The first 6 rows are patterns. Each new row is the sum of 2 different patterns, raised or lowered, with some noise. Before adding, each is slid sideways (what falls off one end comes back at the other) and multiplied by a number that may be negative. Names go in the order of the patterns.
Some rows, each with the names of its patterns after it:
[ 23 -16  20   2 -10 -17  21   2  16  18 -14   6 -11  22  15  -1  13 -12
  -4  21 -15  -1 -25  -5   1  -9 -11  25   8   3 -12  -6  -6  -1   7   3
   3  -6 -17  -8  -7 -10]
K496
[-18 -17  13 -25 -20  -7 -17  13  11 -24   7  14 -16 -25  13  23  18 -21
  -7  21   0 -25   7 -21   3  -7 -24  19  17   8  18   9   8  13  18  26
  19  26  11  11   2   2]
K73
[  8  11  10  21  25 -12   4 -12 -22  -6   4  19 -10 -16 -12  -1   3 -16
   9  17 -10  -9  -1 -17  18  16   1 -22 -20 -23  10  14 -19  13 -19  -2
  -5   3  -2   9  12   7]
K27
[  8  17 -12   0  18  19  -1 -24  16 -23 -19  12  -7   3 -12 -11 -25 -20
 -13   0 -16   0  24  -1 -14   8  -7   3  -1  20 -11  20 -18   0 -25  25
 -26  21 -14  -9  -7  22]
K48
[ 19  21 -24   6 -18   6   2   8   8 -25   8  17   4 -12  16 -13  -6  -6
 -23   4 -20  14  26  -3   2  -3  20 -25  21 -14  -8 -12 -11  19  -2   6
  21  26 -19  19 -20 -13]
K780
[ -2 -16 -23 -25 -15 -13 -10 -16  10  19   1  15  -6  25  26  10  -7  10
   2 -22  22   2 -14  14  21  10 -10   2   6  -9 -12   5 -17  13  14 -26
  -3 -22   2   8  -1  10]
K772

New rows, each followed by the names of its patterns:
[-16 -13 -36 -14  -9 -33 -15 -17  -2 -24 -24 -10  -4 -14   4 -22 -29  -5
 -16   1 -22  -6 -24  -9 -11  -7  -6  21   0   9   7 -11 -18 -38  -1 -16
  -9 -26 -44 -25   7 -33]
K496 K772
[ 17  47  27  42  60  35   7  28 -16   3  41  57 -10  12  -7  25  25  15
  34  12  20  30  24  -5  51  22  14  -2 -18   4  10  46  29  29   8  16
  35   0  39  15  22  14]
K27 K780
[-18 -15 -12  25 -31  16 -10   3   1 -16  -4  -2 -11 -18  14 -11  18  19
  -1 -27  16 -16  -5 -12  -2   2 -16   5 -17 -17  -5  -5 -10  17  -5  -5
  12 -18  23  -4 -21 -15]
K27 K780
[ -7  39  -5  16   3  -9  54  20   6  25  33   7  38  35  41  51  31  43
  11  -7  21   2   6   7  22 -18  25  11  37  35 -21  24  20 -15 -26  44
  14  48  13  -7  11  39]
K73 K780
[ 38  30   9  11  49  35  47  15  31  29  31  25  26   6  46   2  36   1
   9  12  35  24  22  -9  34  38  52  42   6  37 -14  15  49  29  27   9
  28  -8 -10  22  33  10]
K27 K48
[  1  19  24 -39  30 -27  -1 -13 -25  38  15  16  38  36  -8  34  -1  13
  37  45 -10  18 -12  11  -8  -2  22 -39  -4  15  -5   3  27 -27   5  10
 -31 -12  -4  36  43 -15]
K73 K780
[ -8 -42 -14 -15 -19 -23 -36 -26   1  -8 -46  -9 -44 -24 -19 -40 -11 -36
 -19 -16 -38 -27 -31 -11 -50   3 -19 -25 -19 -33  11  -4  -9  -9   7 -32
 -20 -20 -30 -15   5 -25]
K780 K772
[  9 -10   1  23  11  17  10  -2   9  31  15  54  -1  17  27   4  24   6
  16  16  25  16  41  21  40  29   8  58  12  17  22  12  25  -3  43  17
  51  48  43  41  14  34]
K780 K772
[ 30  37  24  37  -5   2 -20  27 -10  29  -3  26  35  41  44  30  37  47
  46  31  32   5  14  26  10  17  31  45  23   4   6  12   4  12  16   7
  54  36 -13  26  -3  26]
K48 K772
[ -7 -21 -17 -34 -31 -24 -16 -28 -17 -10 -28 -13  -9  -8   4  -8  -2 -30
   7 -13  -4 -25   2 -18  -3 -30 -10 -10   2   4 -13 -30 -11  13  13   2
 -33 -10 -14 -31   8 -15]
K27 K48
[-29 -26 -23  -8 -13  -4  -1  14  22   1   1  11 -13 -14 -25 -15  27 -23
 -33  -6  10 -17 -41 -17  23 -11 -35 -10  -3   1  22 -11 -21  -6 -44 -14
  -3 -40  -5 -32 -21 -28]
K73 K27
[-18   6 -61 -33  -7 -20 -50  -8 -34 -14 -24 -38   5  13   7 -17 -10 -26
 -30 -10   6  12  -8 -28 -24 -23 -17 -56 -33   7 -57 -51 -31 -56   6   3
 -47 -37 -28 -61 -39   4]
K73 K27
[28 21 14 23 35  2 18  1  9 29 26 49  8 26 30 27 21 15 31 23 29 15 11 17
 54 45 16  4  8 -5 23 39 -8 42 14  2 15  9 21 36 32 35]
K27 K772
[  6  -5   7 -25   0  41  -5   3  11  48  14 -10 -22  30   9 -38  23  26
 -19  33  18  17  14 -13  -9 -14 -26  -2 -22   1  -3 -47 -18 -43  -7  -1
  -2   9  17   2 -32   0]
K73 K772
[  7 -16 -11   3 -18 -23  -4 -14 -10   6  28 -10  26 -19  16  -5  27 -28
  22 -12 -24   8  17  -3  22   2   6   7  15   2 -27   5 -17 -29  17   3
 -15 -14 -23 -21 -12 -14]
K48 K772
[ 10   7   8  -2   9  19   7  26  22  35  35  26 -17  32  -9  -8  35  27
 -22  17   9  -1  15   4  24 -18 -13  14 -17  29  23 -30  22  -5  34  20
   8  25  19 -27 -16 -12]
K496 K772
[  0  21  17   7 -11   1  -9 -38  -4   9  -7   7  10  13 -27  28  -6  23
  12  17 -30  43 -23   7  21  24 -29 -21 -26  27   7 -29 -17  18  21   0
  22  24   5  -3 -12   9]
K73 K48
[ 26   8  10   0   2  24 -12  13  11  41  24  38  21   7  51  30  49   6
  -9  38   8   5   9  52   0  48   9  14  30  21  40  35 -10 -19  55 -12
  57  34   6  -5  45   5]
K27 K780
[ -2 -37 -22   4 -23   1 -33 -32 -17 -29  -9 -15 -33 -13  -1 -13 -14   9
  -1   0  -6  10 -12  -2 -41 -14 -45  11 -52 -14 -33 -15 -27   5   9 -16
 -26  -4  -8 -12 -21 -26]
K48 K772
[27 36  4 33 25 37  2 50 16 39  5 27 14 22 42 51  8 23 12 50  7 31  2 20
 33  6 56 37 23 46 44 19 48 27 30 49 42 19 30 -4 31 37]
K48 K780
[-23 -18 -20 -24 -11 -31 -18 -31 -10 -48  -7 -31  -3  -1 -58 -22 -45 -36
 -34  -9 -27  -8 -25 -55 -60 -16 -37 -16 -39 -15 -13 -27  10 -32 -13  -2
  -4 -39  -3 -16 -36  15]
K780 K772
[-12 -26   5  14  18   2   5   7 -15 -32  -6 -27 -34  12 -56 -51 -26 -16
  12  13 -49 -23  13 -45 -23  -2  10  -2 -35 -32  -6 -24 -49 -20 -47 -33
 -46 -32  -2   9  10   5]
K73 K27
[ -7   2   1 -16 -31  17 -10 -13  17  11 -16 -20   2  10 -10   4 -25  24
 -15  -3 -15  23 -21  22 -17 -17 -23   9   0  26 -16 -33  -2 -18  32 -16
  17   6 -12  -9 -20  -4]
K27 K48
[-47 -24 -31 -28 -17  13   5  -8 -19 -19 -13 -32 -33 -21 -34 -23 -57 -51
 -37 -24 -17 -36  11 -40 -32 -23 -20 -38 -21   0 -35 -23 -22   2 -17  -8
 -25 -42  -4  -6 -14 -26]
K496 K772
[-10  12  -9  -2 -17 -17  -2 -23 -43 -33  -1 -47 -23 -20 -28   7 -13 -24
 -23 -27 -29 -37  -8 -17  10 -48 -15   2 -11 -28 -27 -33 -22 -38 -54   7
 -20   0   2 -25 -29   5]
K73 K780
[-35 -18 -39 -27 -28  -3 -20  -1 -36 -16 -71  12 -69 -10 -29 -18 -53  -7
 -34 -27 -24 -31   1 -30 -42 -48 -24 -36 -39 -36 -18 -22 -14 -31 -50 -35
 -28 -49 -48 -29   9 -21]
K496 K48
[-10  -9   0 -34  12 -38 -17  33  13 -40   5 -28   3  -4  19  -9 -10 -13
  11 -24   6 -14   0 -24 -20 -33  17 -17  22   8  -8  12   8  11 -50  28
 -38 -29  -7 -22  15 -19]
K48 K780
[ -2 -20 -18  17   7 -31 -37 -26  12 -13 -23   1   5 -21   9 -22   8  22
 -26 -39 -30 -41 -11  -7 -34 -19 -45 -27 -36 -18 -20  -5  -5  10  11 -14
  18  20  12  -2 -19 -27]
K73 K27
[-24  -6 -30   4 -32 -29 -15 -14   2   7 -44 -17 -20  -1 -10 -32   5 -32
 -40 -24 -40 -24 -34 -30 -43 -20  -9 -14 -14 -21  21   5 -16 -15 -11 -12
 -33  16 -22 -12 -16   1]
K48 K772
[ 5 36 31  7 36 39 14  7 40 55 53 -3 18 33  9 -3 32 16 18  6 -7 39 40 19
 44 42 22 28 38 34 51 55 34 18 11 10 13 17 21 10 -7 15]
K73 K27
[-10 -13  23   6   0   0 -31   0  -5   4 -16  23  -7  14  11  17  15   2
  18 -13 -11 -25  -3 -18  17  22 -20 -27   8  -5  16 -16   4   7 -13  10
  -6 -25   9  20 -10  -6]
K27 K780
[-12 -40 -14 -14 -22  -6 -23 -22   6 -11   7 -15 -11   0 -38 -15 -15 -18
  -3  -5   6 -20 -19 -38 -37 -18 -46  -8 -28 -50 -37 -15 -42  -8  12 -40
 -38 -24 -49 -31 -18 -26]
K27 K772
[ 37  43  20  14  31 -10 -13   6   3  11   4  -1  14  26  13  38   6  45
  63  32   5  38  19   4  43  38   1  50  29  32  -5  42  10  27   1  21
   1  49  41  10  11   0]
K48 K772
[-23  19 -39 -29 -32 -41 -43 -38 -38 -32 -52 -33 -19 -25 -36  -9 -22   6
   2 -11   2  22 -22   4 -46  -5 -12  -3 -39  -5   5  -8 -29 -18  -4  -7
 -19   2  10 -40  21 -36]
K73 K48
[ 27  32  37  31  31  15  37  18  29  17   8  29 -15   8  23  12  34  28
   7  21  21  12   2  33  51  24 -10  13  54  32  12  21  -8  34   3   9
  40  38  25  39  22  20]
K73 K27
[ 20 -23  30  24  -8  -2  13 -19  -5  19  13   8 -10  20  14  25   0   4
  -5   8   9  -6  43  37  24  23  27  14   0  24  41  19  35  14  17  -6
  17 -24   5  20   5 -28]
K73 K48
[-73 -25 -47 -20 -35  -5 -34 -15 -34 -37 -41 -57 -35 -40 -59 -39   9 -42
   9 -19 -17 -19   6 -37   1 -28 -49 -11 -30 -17 -20 -20 -19 -24 -37  -8
 -29 -32   2 -46   5 -24]
K780 K772
[ 23  25  20  21   8   1  15   7 -16  14   7   8   8   2  21  14 -15  -1
   3  -9  -7   3 -15  37  42  13  10  -9  17  43  33  -9  33   0  -9  29
  17  -3  33  41  27   9]
K27 K772
[-13   1  12  16  -4   0  17  14  13 -17   2   8  -9 -13  -5  19 -22  -7
   5  11   6 -17  12   0   9   6  -6  -3   8  -1 -14  -2   1  10 -18   4
 -24 -25  -1  -3 -22  -5]
K73 K780
[-22  -3 -38 -38   2   7  12  25  -1 -40  21 -40  -4   5  10 -33  -6 -35
 -19 -18 -14 -16 -40 -25 -22   2 -25  11  -1 -11 -20 -47   0 -13  11   9
 -18   6 -22 -12 -21  13]
K27 K780
[  8 -28  -4 -34 -33   0 -10 -35 -25 -25 -14  -1 -26   6 -56  -2   4 -11
 -45  -9 -41 -17 -24 -53 -27 -37  11  -3  -7  -4 -29   6 -44  10 -25 -10
 -17 -21  -1 -11 -12 -13]
K48 K780
[-34  -5  -7 -19 -37   3  30 -30   7   9 -30  16   6   6 -14  -1  -8  14
   5  -8   5 -44  -7   2 -10  -2  -1   5 -17  10 -15  18  12  37 -39  21
 -34 -12  -4   4 -11 -22]
K27 K48
[-24 -19  29  11 -16   8 -23  14 -12 -35  26  24   9  29  -2  -2  13  33
  40  34  20   2  24  -7  15 -15 -13  12 -22 -26 -14 -21   8   5 -30  -6
  -3  -7 -27  21  38  23]
K73 K27
[ 10   8 -15 -22 -10 -11 -13  15 -38 -37  -5 -34  11  -2 -27  -9   1 -30
 -38  -6   1  -5 -34 -31 -11  -4 -33   2 -14  -6 -20 -43  10  12   2   3
  -7   5  -8  -9  15   9]
K73 K27
[ -8  29  -2  23  21   6  10  33  20  24   9   3   0 -15   6   8 -25 -15
   6 -20  21  15 -11  23  12   4 -24  -4  22  15 -11 -15  35 -11  -7  15
  -5  12 -15 -14  14   3]
K73 K780
[ 50  31  36  26  46  45  38  25  48  34  17  45  28   3  30  17   8  18
  -5   1   0 -12  31   9   3  34   5  -3 -28  29  43  30   5   6  20  -6
 -31   8 -17   9  -7   2]
K73 K772
[-15 -13 -15  -6   0 -38   9  -6 -19 -11   2 -37   5  -6 -20 -19 -30 -22
 -15  -5 -24  -5 -19  -7 -27   5 -10  15   4  -3   3   9 -17   4  11 -12
  -2 -16 -27 -20  -7   6]
K496 K27
[ -9 -13  -7   8   8 -25 -19  13 -21 -28   9 -21 -11 -20 -29 -22 -35  -8
   7 -21  -7   5   4 -34   9 -21 -12 -15  -3  -5   4 -16   5  -9  -4 -14
  -7 -26  -3   1  -9   1]
K48 K780
[-17 -44 -20 -16 -10  -6 -35 -37 -11 -27  10 -14 -46 -20 -21 -17   0 -18
  -6 -14 -28  11 -45 -44 -40 -26 -18 -44 -12 -18  -5 -13 -23 -18 -41 -21
 -20 -35 -39 -13 -50 -12]
K496 K780
[-12  -5  15  -6  22  17  -8  17   0  24   2  10  19  28   1  28  32  19
  44  42  27  30   7   9  45  27  15  38  48  -8  15 -10  35  35  16   4
  39   1  24  29  21  49]
K496 K73
[ -4   5 -40 -20 -21 -12  -8 -10 -34  13   5 -18  -7  -5  21  29 -32 -24
  13   9 -27   2 -15  14 -12 -10   9   6  28  21  27   5   7  19  18  21
  39  29  32  14  13 -10]
K73 K772
[-20  -6  -4 -20 -24 -11 -38  13 -17  -7  -2  26 -42  -1 -16  23  15 -16
 -33   0 -22 -13  -1 -40 -22 -11  -2  -8  27  16  -4   6  -4  15  16  34
  26  24   1  16  -5 -27]
K73 K48
